The rows come from 6 hidden closed curves, with some noise, and rows from the same curve form a group. Each curve winds through 6 dimensions. The rows are also pushed far along 4 directions, which tell nothing about the answers.
(in the rows, 128 means zero)
Some rows, each with its group after it:
[ 90  97 140 103 124 198 132 105  62 166 165 122 136  89  86] => B
[141 156 184  89 141 167 162 125 117 170 148 157 140 190 169] => Q
[ 96 142 171 108 154 164 113 108 108 160 165 124 172 149 199] => R
[112 112 120 112 125 122 127 148 102 137 104 114  57 127 136] => K
[138  93  63 168 121  90 106 129 143  85  77  88  78 118  96] => S
[ 84 129 121 142 135  81  73 135 143 121 148 130 184  77  53] => Q
[146 166 133 181  94  99 123 123 188  93 157 176 156 106  88] => R
[131 200 158 147 118 140 132 108 168 136 181 210 159 111 109] => B
[172 121  94 167  63  97 158 124 166 122 153 156  63 130 101] => K
[ 91 163 180 115 124 194 119 133 105 139 177 165 145 135 107] => Q
[130 142 144 128 138 123 115 137 165  89 155 137 161 146 154] => K
[143 140 125 102 152 134 142 116 142 114 106 113 136 137 158] => R
[126 120 143 110 118 139 145 116 119 146 142 144 144 105 136] => S
[132 126 118 147 110  92 114 155 170  85 158 147 140 112  93] => B
[191 176 124 197  74  94 166 127 192 127 168 177  83 148 118] => G
[146 145 121 136 107 102 136 126 155 118 129 144 127 123 122] => B
[137 130 109 137 123 146 144 100 114 153 118 131  90 119 129] => R
[139 135 125 179 156  56 104 139 171  81  58 101 112 125 158] => K
[189 157 139 147  90  92 168 152 205  96 164 204 131 162 131] => G
[ 78 135 156 123 120 149  94 132 110 147 173 170 202 102  41] => K
[113 111 118 107 103 138 134 119 105 150 138 137 112  89 106] => G
[ 82 146 180  83 132 217 128 129  66 169 162 169 155 139 106] => Q
[ 97 139 157 139 139 161 115 103 112 139 140 165 178  75  55] => R
[138 159 146 143 128 144 140 109 143 119 128 159 145 119 125] => Q
[ 83 102 105  71 141 173 119 142  48 166 118  71  61 138 122] => Q
[112 103 137  93 100 144 142 144  73 176 120 111  94 147 141] => K
[165 114 121 141  78 120 168 140 161 120 182 193  95 104  74] => G
[163 177 137 172 114 109 139 105 179 113 130 150 144 142 150] => B
[145 116 136 150  98  94 131 137 143 128 124 123 125 147 138] => K
[145 140 137 146 153  96 132 119 167 109 101 134 122 133 142] => B
[125 119 140  98 140 136 128 144 127 118 126 125 135 164 144] => S
[116 145 119 144 110 115 103 153 139 115 151 135 132 143 113] => G
[ 85 110 135 125 109 148 104 145 104 135 177 144 132 103  48] => B
[149 143  94 119  87 159 170  98 121 161 150 166  51 102  75] => R
[122 128 173 133 126 151 123 109 144 109 152 128 166 149 149] => S
[137 159 113 123  58 115 150 133 145 155 164 213  83 107  65] => G
[184 147 147 152 127 133 158 144 172 104 153 136 145 197 192] => G
[102 100  84 153 172 114  82 101 118  90  65  53 130  73 113] => R
[ 83 137 163  68 163 170 114 152  77 152 124 124 157 148 149] => K
[ 70 129 169 105 136 149  88 142 119 121 185 150 200 107  94] => S
[ 58 139 156 110 171 150  72 135 110 102 125 152 190  64  50] => Q
[116 125 123 123 140  97 104 136 131 133 128  92 160 142 143] => Q
[114 143  86 134 115 111 105 140 131 118 123 158 129  86  43] => Q
[137 156 135 134 103 142 135 118 141 134 165 148 144 140 148] => R
[119 121 133 128 139 111 119 146 121 120  98 104  82 138 162] => K
[160 132 127 149 112  93 138 151 151 118 108 146 140 154 146] => R
[108 165 205 123 190 168 115  82 147 120 145 121 224 137 192] => R
[ 90  90 106 115 127 138 102 142  77 143 107  89  98 119  72] => B
[ 91 104  97  98 145 154 107 116  92 123 122  64  84 108 125] => R
[151 154 113 151 132  74 123 134 169 102  93 121 127 139 153] => G
[123 111 145 121 146 136 125 112 118 120  95 117 149 127 118] => S
[128 149 176 109 151 140 126 146 134 125 133 122 182 193 167] => B
[103 161 171  86 178 168 117 121 120 130 150 137 219 126 164] => B
[125 111 159 131 144 115 117 140 126 125 113 109 153 160 185] => R
[147 153 148 140 105 135 153 103 148 144 141 197 143 106  96] => Q
[128 108 133 133 118 127 125 140 115 129 123 107 101 162 145] => S
[139 122 121 129 139 116 131 110 147 113 118 124 148 102 147] => S
[118 105  61 138 123 107 109 141 109 117 108  99 103  70  65] => G
[128 113 163 123 146 139 139 119 128 131 136 128 142 124 149] => G
[113 103 153  83 153 155 137 132  90 140  95 121 130 140 154] => Q
[125 120 102 113 156 140 128 104 101 140  81  88 111 110 154] => B
[146 158 113 121 104 159 157 119 126 149 147 172  97 132 112] => K
[ 95 112 165  79 157 162 114 145  96 131 133 105 171 165 158] => S
[137 129 162 142 148 120 134 109 142 123 119 106 150 128 180] => G
[100 129 130 122 137 134 102 152 115 110 126 105 109 137 124] => Q
[136  91 120 121 129  99 134 138 126 120  96 101  80 136 150] => K
[134 130 136 110 146 149 137 147 126 124 147 128 129 163 154] => B
[144 162 124 129 100 111 148 134 158 133 157 163  91 123  92] => Q
[125 117 109  89 141 133 136 130 117 122 110 125 112 111 134] => K
[147 124 138 148 119  94 129 120 166 106 127 136 170 116 122] => K
[102 133 103 118 123 139 105 136 121 109 141 115 117 109  79] => R
[169 149 163 111 106 133 166 153 152 130 156 135 129 216 191] => B
[129 130 143 158 114 106 128 130 124 141 116 138 130 117 124] => S
[101 125 167 101 134 147 118 154 118 130 166 143 159 153 134] => G
[101 132 102 132 138 138 104 115 118 129 146 135 159  69 100] => S
[ 99 101 130  74 105 194 147 111  60 188 145 158  88 126 112] => G
[119 123 140 116 127 142 130 137  93 154 103 133 126 145 110] => S
[142 139 126 155  77 119 137 128 144 128 139 166 120 120  79] => S

New rows, each followed by its group:
[156 157 126 154 128 135 145  91 163 114 128 132 117 128 145] => R
[143 138 148 133 139 142 140  97 120 143 104 103 141 149 165] => B
[129 126  92 126 166 111 106 137 124  90  72  23 101 157 200] => Q
[161 153 175 122 142 141 164  93 141 157 124 136 163 169 195] => Q
[185 156 113 134  98 134 176 105 162 129 138 121  79 173 203] => R
[177 120 144 120 127 157 178 125 140 122 150 123 146 166 178] => B
[119 126 108 113 141 101 114 143 123 125  91 101  98 139 143] => B
[162 150 146  77 100 180 179 138 119 156 156 160 122 210 164] => S
[125 112 124 111 150 166 139 107  91 157 115 102 116 132 166] => S
[125 142 122 112 128 172 143  93 114 148 138 126 106 117 129] => R
[ 93 127 106 180 134  98  69 136 164  69 160 131 169  58  64] => B
[116 112 149 138 139 131 115 139 110 134 114 118 143 148 138] => R
[161 137 118 154 114 142 151 115 151 113 157 134 124 125 146] => B
[122 128 123 132 139 145 132 110 118 144 136 145 121 106 114] => S
[134 115 149 113 111 115 137 142 131 133 138 134 140 146 139] => K
[140 138 182 108 116 145 153 138 132 143 154 153 154 175 127] => B
[124 143 177 140 115 121 120 136 156 116 154 182 191 136 122] => Q
[118 111 121 127 155 110 110 119 126 132 107  99 123 133 184] => R
[130 161  99 118 133 134 130 110 146 123 134 159 117  97  83] => R
[141 150 153 121 128 129 140 135 141 138 142 132 116 178 159] => Q
[135 121 121 127 100 143 146 109 138 134 172 156 100 113 111] => S
[104 130 148 150 126 140 107 120 125 109 129 152 129  95  91] => Q
[107  90 131  82 143 187 136 123  49 170 103  79 121 152 123] => B
[113  88 133 102 135 128 121 153 108 120 127  92 122 143 133] => B
[158 127 141 152 100 125 154 122 129 150 129 134 113 164 182] => R
[167 128 124 158 136  75 137 137 180  82  78 146 113 139 139] => Q
[136 152 145 169 161  78 108 133 170  89  78 120 130 128 162] => K
[158  76  55 145 135 113 129 124 119  93  75  28  71 130 191] => B
[130 129 117 141 146  87 110 148 140 109  98 108 155 121 155] => S
[163 131 111 157  84 121 169 105 135 157 137 163  73 101 108] => S
[107 106 167 131 175 157 106 111 105 103  95  65 166 133 150] => R
[170 143 171 166 122 128 152  99 164 121 124 113 148 176 187] => B
[165 141  77 198 118  44 108 141 196  71  77  99  75 152 137] => B
[139 122 151 133 164 139 131 121 153  96 140 131 191 113 128] => B
[102 115 113 126 120 150 113 111 112 127 149 122 117  86 106] => K
[ 98 137 138  79 108 168 136 148  86 157 158 152  89 130 127] => K
[105 141 146 126 133 150 109 133 128 104 142 132 158 113  71] => R
[120 111  66 120 141 129 118 128 105 122  91 106 107  88  82] => B
[ 94 156 118 137 163 108  73 118 169  70 135 119 185  78  95] => R
[131 115 118 128 144 140 128 120 107 131  93 101 129 133 111] => B
[ 91  92  82 110 156 124  99 132 112 101 120 122 147  35  48] => B
[106 127 126 156 178  74  67 147 165  65  88 101 182 114  97] => B
[111 120 131 156 137 122  98 117 138  92 122  81 133 120 141] => R
[107 130 148 110 139 124 120 144 115 142 134 114 139 129 138] => G
[116 136 113 106 135 153 128 135 102 122 109 113  90 124 120] => Q
[156 144 153  77  98 164 193 128 105 197 153 192  79 173 125] => Q
[129 104 116 105 110 166 150 129  79 170 129 110  78 171 142] => K
[118 111 154 108 104 165 149 125  80 185 149 140 122 150 111] => K
[147 149 116 120 105 146 153 124 152 127 170 184 111 123  97] => K
[128 156 139 122 138 160 128 120 132 116 134 134 147 138 106] => R
[ 82 136  84 133 123 108  74 136 142  93 150 134 127  59  37] => R
[117 117  99 100 122 153 135 128  74 182 123 112  85 148 110] => Q
[155 144 129 116 128 119 144 140 148 119 109 151 142 154 132] => S
[131 113 110 105 165 117 120 130 138  95  93  89 137 131 177] => K
[135 100  68 103  97 113 137 162 108 127 110 108  68 129  94] => B
[157 145 138 137 101 137 153 126 141 134 121 166 117 163 106] => S
[160 124  61 182  94  68 130 124 170  89  88 119  60  88  96] => Q
[114 146 107 103 139 142 125 124 103 154 130  93 110 135 122] => Q
[169 133 112 153  91  92 152 115 158 150 123 173 129 130 112] => Q
[161 138 148 124 113 113 157 139 157 125 121 169 119 162 120] => S
[125 121 128 145 141 108 109 138 124 116  81 116 138 131 109] => S
[168 151 124 146  99 147 172 113 126 149 121 129  50 171 193] => K
[139 146 136 130 130 143 136 134 126 128 128  96  85 181 174] => Q
[124 108  89 165 104 113 110 124 126 117 132 106  92 105 121] => S
[122 104 153 124 133 123 119 136 111 133 109  73 161 167 191] => K
[103  92  92 114 127 101 109 157 123 107 132 127  91  84  75] => B
[118  77 111 109 129 135 138 129  65 167  81 104 103 117 138] => R
[172 117 131 124 144 138 163 125 147 109 127 121 142 147 161] => B
[134 128 159 138 117 138 147 126 125 150 134 178 121 127  92] => R
[127 124 109 107 128 125 136 128 141 113 126 128  82 113  95] => R
[129 144 106 135 113 130 130 106 147 120 149 129 112 101 120] => R
[103 148 117 109 135 148 119 126 106 150 140 135 103 127 132] => B
[109 105  94  79 114 156 143 142  65 176 149 111  89 114 156] => S
[134 143 145 145 139  93 110 152 170  89 119 126 166 161 131] => B
[118 119 162 109 152 167 127 141 114 124 162 119 160 160 152] => B
[145 128 187 129 128 136 148 124 148 123 154 143 172 152 137] => B
[124 118 126 129 123 105 113 158 148  97 146 122 143 128 114] => B
[150 119  96 147 155 120 129 116 133 109  77  93 121 127 135] => B
[113 144 111 132 167 123  95 140 143  92 128 113 168 123 144] => B
[140 142 122 113 140 109 131 130 138 119  97  98 132 155 182] => B
[128 128 167 129  87 148 147 133 121 152 167 163 114 152 110] => S
[122 133  97 139 113 116 112 148 126 108 119 110  84 134 137] => K
[141 118 113 142  79 126 148 115 134 144 159 162 110 105  76] => K
[125 116 152  85 115 195 164 117  67 183 125 148 103 163 152] => Q
[134 155 108  97 126 146 141 122 140 124 145 134 110 131 127] => R
[136 124 116 104 107 119 139 141 118 149 133  98 113 160 167] => Q
[109 119 106 109 176 122 104 127 126 114 118 114 161  97 142] => S
[136 122  81 137 117 104 123 120 157  94 122  98  57 115 121] => R
[125 140 142 140 134 141 129 106 125 138 134 109 113 134 140] => Q
